The rows come from 5 hidden closed curves, with some noise, and rows from the same curve form a group. Each curve winds through 4 dimensions. The rows are also pushed far along 2 directions, which tell nothing about the answers.
Known rows, each followed by its group:
[-12   5   4  -5 -19   9 -12  18   3  15]
Z970
[ 25  34 -20  -4  30  -4  30   4  11 -41]
Z524
[ -5  -2  -1   6  16 -13  16  -2   5 -12]
Z975
[ -1  -8  -3   8  25  -1   3  -6  11 -25]
Z298
[ -3  16  11  18  56 -11  35 -23  13 -53]
Z975
[-29  -8  12  18  -3  -4 -16  10   4  -8]
Z972
[ 43  34 -27 -24  29  14  28  15  10  -4]
Z970
[  8   8  -2 -17 -11  13  13   3 -15   9]
Z975
[ 16  16 -12 -22  -1  17   8  20   3  19]
Z972
[-36 -45  21   4 -48 -11 -19 -15  -8  32]
Z975
[  5   3  -6  13  28  -8   1  -1   9 -21]
Z298
[-17 -32   1  12  -6 -14 -11  -5   5   3]
Z970
[ 31  13 -15 -13 -15   9 -12   4 -11  20]
Z975
[-16   7  31  11  27   2  30 -38 -11 -38]
Z298
[ 29  26 -10   9  29 -16  19  -8 -14  -8]
Z298
[ -2  -6   3  -5  21   9  26 -13  -4 -25]
Z298
[-47 -36  17  -2 -33  -3  -2   2  13   6]
Z524
[ -3  -1  -1  -5 -27   4 -12  18 -28  32]
Z972
[ -4   6  -9   3  -9   0 -16  30   0  12]
Z972
[-17 -11  24   5  10   7   4 -22  -2  -1]
Z524
[ 35  25 -20 -22  -4  19  -8  14  10  14]
Z298
[ 28  20 -24 -15   3  11  -4  33  -2  27]
Z524
[  0 -21 -20  -2 -46 -13 -37  32  -7  50]
Z970
[ 21  10  -9   3  -1  -6 -13   0  -1  13]
Z972
[  0  22   6  -6  11  13  13   4   0 -13]
Z298
[-16  -7  28  26  26 -10   4 -44   3 -40]
Z970
[-46 -44  17  20 -18 -17 -16  -6   5   0]
Z975
[-11  -1   5  20  16 -10  -6  -3   5 -23]
Z970
[ -5  -7  -9  -1 -16  -6 -14  20  15  12]
Z972
[  4  10  -9  -8 -10  -3  -2  19  13  19]
Z975
[ 19   9 -15   8   8 -11  -8   6   0  -2]
Z970
[-34 -31  16   5 -28  -9   5 -14 -10  -6]
Z524
[-19  -8   5  -9 -10   7  11  11  -1   1]
Z524
[ 21  -7 -30 -20 -32   8 -13  30 -25  35]
Z975
[ 21  12   2  -7  11   4   3 -19   9   1]
Z970
[  0 -10  -7  -1  -2   6   1   4 -20  -7]
Z975
[-28 -17  28   1  10   7  13 -28  19 -21]
Z972
[-47 -42  18   4 -41  -8  -1  -7 -13   2]
Z524
[-20 -15   2 -10 -20  -1   5   9  14   6]
Z524
[-56 -31  50  19  -5  -2  14 -41 -15 -24]
Z298
[-10   0   2  -2  -1  -2  21  -2  -8 -22]
Z524
[  6 -10  -6 -18 -21   8 -12   6  13  34]
Z970
[  9  -5   2  -5  -8   6 -20  -2   5  29]
Z972
[-53 -37  43   7 -22  11  -6 -33  -1 -11]
Z298
[-13  -5   8   8  11  -3  -3  -6  23 -18]
Z972

New rows. What belongs after each?
[-27 -15   2  11 -10 -10  -7  11  10 -15]
Z524
[ 11  -2 -17  -7  -5   0 -15  22  17  19]
Z970
[  6  14  -9   9  15  -4  -5  13   8 -13]
Z970
[  3  -6   5  11   8 -10  -9 -19  12  -6]
Z524
[  0 -16  -7 -19 -27   2  -6   8  15  30]
Z972
[-12 -17   1  -5 -13  -3  13   2 -19  12]
Z298
[-24 -31   8  -5  -4   8   9  -8  -4  -8]
Z298
[ -1   5 -10  -6   3   2  11  20   0  -2]
Z975
[ -9   9   9   5   2  14 -14   4   7 -15]
Z975
[-14  -7  -1   4 -13 -12   3   3   5  -9]
Z972
[-23 -18  -5 -14 -47   2  -7  34 -11  33]
Z972
[ -8 -13  -1  -5 -13  -4  12   4 -20  16]
Z298
[  7 -32 -17 -16 -59  -3 -39  17  -6  64]
Z298
[ 40  22 -28 -25 -29   0   1  25 -22  52]
Z298
[ 17  16   8  16  42  -1   3 -27   3 -25]
Z524
[ 12   9   4 -11   5  15   5 -16   2  -8]
Z298
[  4   9   1   5   4  -5  13  -6 -21 -11]
Z970
[ 39  32 -31 -18 -13  12 -14  47 -18  46]
Z972
[10 15 -3  3 11 -8 -3  1 20 -2]
Z975
[ 21  33 -14 -15   1  11   9  24  -3  10]
Z298
[ 21  -4 -20   1  10 -12  -1   2   4   4]
Z970
[ -1   3   4  -2  18  -3  31 -13  -8 -19]
Z975
[-4  1  6 -9  5 11  9  1  2  6]
Z524
[  7  -1   7  -3  -2   2  -4 -20   7   7]
Z970
[-14  14  27  -1  13  12  20 -27   1 -27]
Z975
[-13  -9  13  -7 -20   6   6  -8 -18  15]
Z972
[ -6   9   3   7  -1   5 -10  16 -16   8]
Z972
[-26  -6  33  30  36  -2  13 -40 -16 -51]
Z524
[ 28  12 -45 -20 -36  -1 -17  61 -13  51]
Z970
[ -4 -25  -8   4 -16 -11  -9   5 -11  14]
Z975
[-17 -21  -1  -6 -18  -5  11   8 -11  14]
Z975
[-27 -16  28   2 -12  -4  10 -27  -2   0]
Z975
[ 24  18 -30 -11  -4  -6  13  22   4  -6]
Z524
[-41 -35  23   2 -23  -7   9 -15 -12   6]
Z975
[-24 -10  16   4  10   8  22 -15 -16 -28]
Z975
[-29 -18   4  15  -9 -11  -8   7   4 -18]
Z524
[ 54  38 -18 -15  33  14  15 -13   7 -16]
Z298
[-13 -13  -1 -14 -21   1   3   9  14  16]
Z524
[ 31  32   6   9  56   6  23 -32  -9 -35]
Z524
[  0 -16  -4 -13 -58  -1 -38  13   0  59]
Z975
[ -2  12   2   8  26  -6  24   1 -10 -20]
Z298
[-14 -12   2   9 -13  -2 -25   9   8   4]
Z975
[ 17  16 -19 -15 -12  -3  -3  29  13  29]
Z975
[-20 -22  19  -3  -5   8  11 -24  -9 -10]
Z298
[ -9 -21   7  11 -13 -13 -16 -16   6   5]
Z524
[-32  -3  22  27  16 -14   2  -6   0 -22]
Z298
[-11   7  11  -9 -21  18 -12   8   2   9]
Z975
[  0   1  17   1  17   1  19 -34  -1 -16]
Z524
[ -4 -15   3   4  -9  -2  -6 -13 -13   1]
Z975
[-51 -26  47  14 -19  -5  -7 -34  12  -4]
Z975
[ -7 -11  12   5   1 -10   9 -24  -4  -4]
Z975
[ -4  10 -11  -4  -8  -2   5  26   0  -2]
Z972
[ 67  49 -45 -13  27  -5   5  27  16  11]
Z975
[ 34  28 -11  -7  23   4  24 -11 -17 -14]
Z524
[-12 -34 -10 -20 -44   4  -5  21 -18  43]
Z298
[  0   8   6   1  28  -2  35 -16  -5 -28]
Z975
[  3   7  -2  -6  14  10  24  -2 -16 -20]
Z975
[  9  -3 -14 -10 -14   0 -16  17  19  24]
Z972
[ 13 -10 -12 -22 -32   1  -3   4   1  37]
Z972
[34 26 -7  3 38  5  2 -8  4 -5]
Z524
[-13  -3  19  19  22  -2  -9 -20  14 -21]
Z972
[-34   0  25  27  20 -13   7 -10   0 -29]
Z298
[-18  -9  -5   7  -9  -9  -5  16  11 -11]
Z524
[ 37   8 -36 -32 -30  -1   6  32 -15  52]
Z975
[ -2   5   8   1 -13  -7   6  -4 -19  16]
Z298
[-31 -33   2  -6 -48  -5  -2  11 -14  18]
Z524
[  7   9 -11   0   6  -5  -3  13  18  -6]
Z972
[  8  17 -13 -11 -20   2  -3  32  -9  30]
Z298
[29 22 -6  0 32  6 -1 -3  5  1]
Z524
[ 13  12   0  15  23 -18  11 -15 -10 -11]
Z298
[ -6  11   1   5   7   3  -6  14   9 -10]
Z970
